Each new row is followed by what is left after taking away its nearest point in the smallest flat space through zero that holds the last named rows.
In the rows, 128 means zero.

Z649 (5 x 19):
[[109 115 121  87 142 116 113 101 138 120 145 132 124 113  87 124  94  77
  103]
 [ 93 123 138 130 143 115 155 155 138 116 132 175 124 121 114 133 107 113
  111]
 [120 108 149  84 125 103 109 109 140 119 166 111 133 157 119 117 164  84
  172]
 [110 135 114 117 110 145  90 125 142  93 126 157 119  93 130 111 149  91
  111]
 [ 87 134 133 153 119 178 151 158 119 101 151  87 144 126 105 150 138 146
  109]]
New rows:
[131 122 179 134 129 131 141 142  98 114 105  84  96  99 177 133 150 117
 139] => [126 117 175 122 140 121 143 134 101 117 105  94  93  92 162 133 125 103
 124]
[143 120 120 125 107 115 112 123 106 123 132 158 138  93 132 123 146 138
 122] => [136 114 128 123 115 114 128 126 102 128 144 140 144 106 118 133 137 142
 124]
[123 128 110 123 127 132 118 129 105 125 146 139 129 130 124 121 128 140
 156] => [122 129 108 124 130 133 121 129 104 126 144 142 128 126 121 122 120 141
 149]
[106  93 124 114  77 125 110 143  90 126 124 132 109 143  93 133 141 102
 141] => [120  98 119 127  81 123 118 145  84 140 108 136 107 141 101 136 127 122
 135]

Z273:
[[114 110 129 106 104 164 105 135 111 127 156 137 150 137  91  95 105 154
  106]
 [130 117 117 144 136 106  97 132  71 112 152 125 131 145 104 103 160 129
  157]
 [106 134  89 154 122 144 150 172 103 155 118 144 125 148 143  89 101 147
   98]
 [103 120 103 134 107 126 128 173 108 156 122 148 143 124 160 133 148 133
  127]
 [130 149 109 104 130 143 147 111 127 115 141 155 121 160 116 112 132 153
  157]]
New rows:
[129 116 100 107 126 127 110  95 104 118 111 108 160 155 152 118 160 128
 110] => [131 121 103 109 129 131 120  92 118 120 103 104 155 152 156 120 146 126
  99]
[112 145 130 108 127 121 121 126 117 124  94 104 136 116 148 125 161  97
 150] => [110 146 129 105 125 139 125 124 118 123  99 105 135 125 133 105 136 109
 133]
[133 102 103 136 162 110 116 157 146 115 120  99 135 151 152 102 147  94
 132] => [130 103 108 109 150 131 118 147 163 113 128 110 143 153 143 104 137 107
 130]
[160 148 146 100 155 131 145 143 131 102 113  96 124 142 161 140 117 123
 125] => [149 136 140  96 142 137 129 158 111 106 125 102 137 144 154 130 124 131
 124]
[121 104 143  93 118 144 121  96 102 111 149  99 137 141 118 155 141 118
 115] => [117 118 123 113 126 140 146 111 101 124 132 104 124 149 140 149 134 118
 109]
[160  98  98 163 151 119 134 105 100 142 127 112 150 158 153 132 126 161
 107] => [160  96 110 139 140 129 131  95 120 140 131 118 159 150 152 149 130 163
 111]

Z546:
[[153 171 130 102 103 115 134 136 122 122 150 138 151 110 168 101 129 131
  105]
 [153 141 107 112 108 125 132 122 153 119 170 133 141 104 122 150 112 105
  153]
 [112 150 115  99 133 127 138 135  91 135 106 154 108 171 120 125 164 125
  131]
 [125 150 142 120 110 127 133 125  87 155 129 115 111 103 120 145 111 110
  147]
 [119 113  93 115 110 129 164 104 157 141 174 142  82 138 118  88 120 144
  135]]
New rows:
[134 111 125 130 100 127 159 107 123 133 138 127 118 116 125 135 144 111
 141] => [135 110 133 136 110 126 150 115 123 124 123 127 133 122 135 132 153 117
 127]
[150 124 151 113 160 132 108 119  93 123 162 109 119 127 100 122 109 131
 155] => [152 124 147 110 165 130 108 123 103 113 160 118 127 139 110 108 120 140
 141]
[ 83  86 118 170 118 148 155 140 117 147 168 117 137 170 112 107 118 123
 110] => [102 116 123 155 111 142 144 152 104 137 167 121 165 159 124 127 122 106
 112]
[113  93 115 112 101  92 109 133  88 130 127 127 127 118 137 113 118 124
 137] => [117  86 109 114 107  93 104 135 103 119 128 131 137 124 136 118 122 124
 137]
[149 124 120  82 129 130 114 132 127 145 118  69 147 154 117 131 139 141
 126] => [148 119 119  85 126 130 118 128 133 148 126  66 141 149 116 125 132 144
 126]

Z66, 5 rows:
[[123 106 155  90  73 108 133 118 193 145 150 132 126  85 110  75  82 129
   94]
 [128 159 189 109  96 135  79 172 176  84 143 147 100  91 163 122  94 134
   86]
 [125 152 138 143  98 156 146 114 136 101 184 132 148  86 115 102 116 120
  146]
 [130 150 156  92  82 103 148 157 190 112 201  94 108  93  80 109  87 154
   89]
 [187  92 172 136  75 122 179 169 142 122 126 113 122 104 120 134  93 142
   95]]
New rows:
[108 111 122 104 113 139 146  93 106 129 105 152 112 117  96 162 110 137
 119] => [106 126 128 106 115 145 137 102 106 115 113 153 108 114 101 167 111 138
 118]
[105 104 163 115 162  94 126 103 117 154 139 119 136 108 137 116 127 150
 145] => [116 112 173 126 160 103 129 118 109 138 143 118 134 105 143 128 127 153
 145]
[117 125 152 130 162 100 149 158 144 154  99  93  95 114 149 127 154 116
 151] => [112 133 154 136 152 113 152 147 146 146 117  99 105  97 148 113 151 109
 161]
[123 103 102 113 120 122 103 117 132 102 113 105 100 155 147 130 155 154
 134] => [130 102 110 122 102 133 118 113 134  95 128 107 110 137 143 120 147 150
 139]
[134 134 131 117 147 151  99  93 124 159 148 123 123 162 130 132 149 139
 133] => [152 126 149 122 127 154 112 105 129 152 150 123 123 149 132 131 136 141
 124]

Z230, 5 rows:
[[128 154 148 128 118 164 169 120 121 127 161 114 201  87 131 115 118 123
  140]
 [105 124 140 125 103 108 162 136  93 126 117 147  93 126 151 113 167 104
  118]
 [142 147 164 159 125 118 159 120 102 113 127 120 130 110 120 104 142 152
  165]
 [139 123 128 155 141 108 157 102 128  99 112 169 147 106 109 121 148 159
  158]
 [154 133 112 168 157 120 158  97 130 158 123 130 132 130 143 133 153 127
  133]]
New rows:
[126 159 136 145 179 119 128 120 136 121 130 125 132 130 121 122 133 127
 161] => [107 152 132 122 164 123 124 133 134 119 132 132 127 132 129 124 133 109
 143]
[114 104 134 111 112 154 128 138  77 134 150 125 133 136 122 124 123 121
 100] => [132 101 126 132 132 144 126 122  87 133 140 132 133 139 112 128 126 140
 113]
[128 105 133 161 155 125 145 145 117 132  77 144 132 130 121 156 121 124
 134] => [120 112 143 147 143 139 140 157 113 133  89 128 140 127 123 153 109 116
 129]
[142 114 137 126  77 145  84 111 144 133 138 124 143 119 107 146 116 114
 130] => [146 114 138 143  80 132 105 102 132 139 130 132 129 119 116 141 138 111
 134]

Z129 (5 x 19):
[[ 96 150 104 162 109  82 101 156 149 101 102  97 106 135 133 117 167 163
  105]
 [115 132 163 133 102 129 145 161 127 115  92 105  63 125  74 108 136  97
   88]
 [119  95  83 122 112 159 126 172 148 127  98 123 101 135  74 105 150 148
   71]
 [ 96 120 185 141 139 113  87 157 123 123 153 136 109 147  91 147 143 160
   91]
 [153 133 168 121 127 176 150 116 110 121 123 139 124 138 144 149 151 167
  105]]
New rows:
[140  88 134  76 120 110 105 117 135 126 101 133 154 122 142 116 122 116
  84] => [138 101 147  83 118  98 105 113 132 120 100 127 150 122 152 119 126 116
  89]
[ 86 119 134 133 113 122 116 154 122  88 130 150 117 123 110 135 111 131
 167] => [102 120 126 127 110 144 132 145 119  88 121 152 122 122 124 136 116 140
 166]
[110 138 113 154 138 137 125  97 117 118 139 111 130 159 116 111 159 113
 122] => [114 134 118 149 141 144 128  94 114 122 143 116 133 158 113 113 153 108
 124]
[138 139 132 145 121 127 145 108  98 163 113 113 122 132 126 117 120 114
 156] => [129 129 125 148 125 128 127 120 103 163 120 118 125 140 117 121 131 139
 140]
[136 151 143 135 162 149 123 132 127 100 123 129 131 116 133 132 129 114
 110] => [132 146 125 135 163 143 117 135 133 103 124 129 136 115 130 127 126 112
 113]
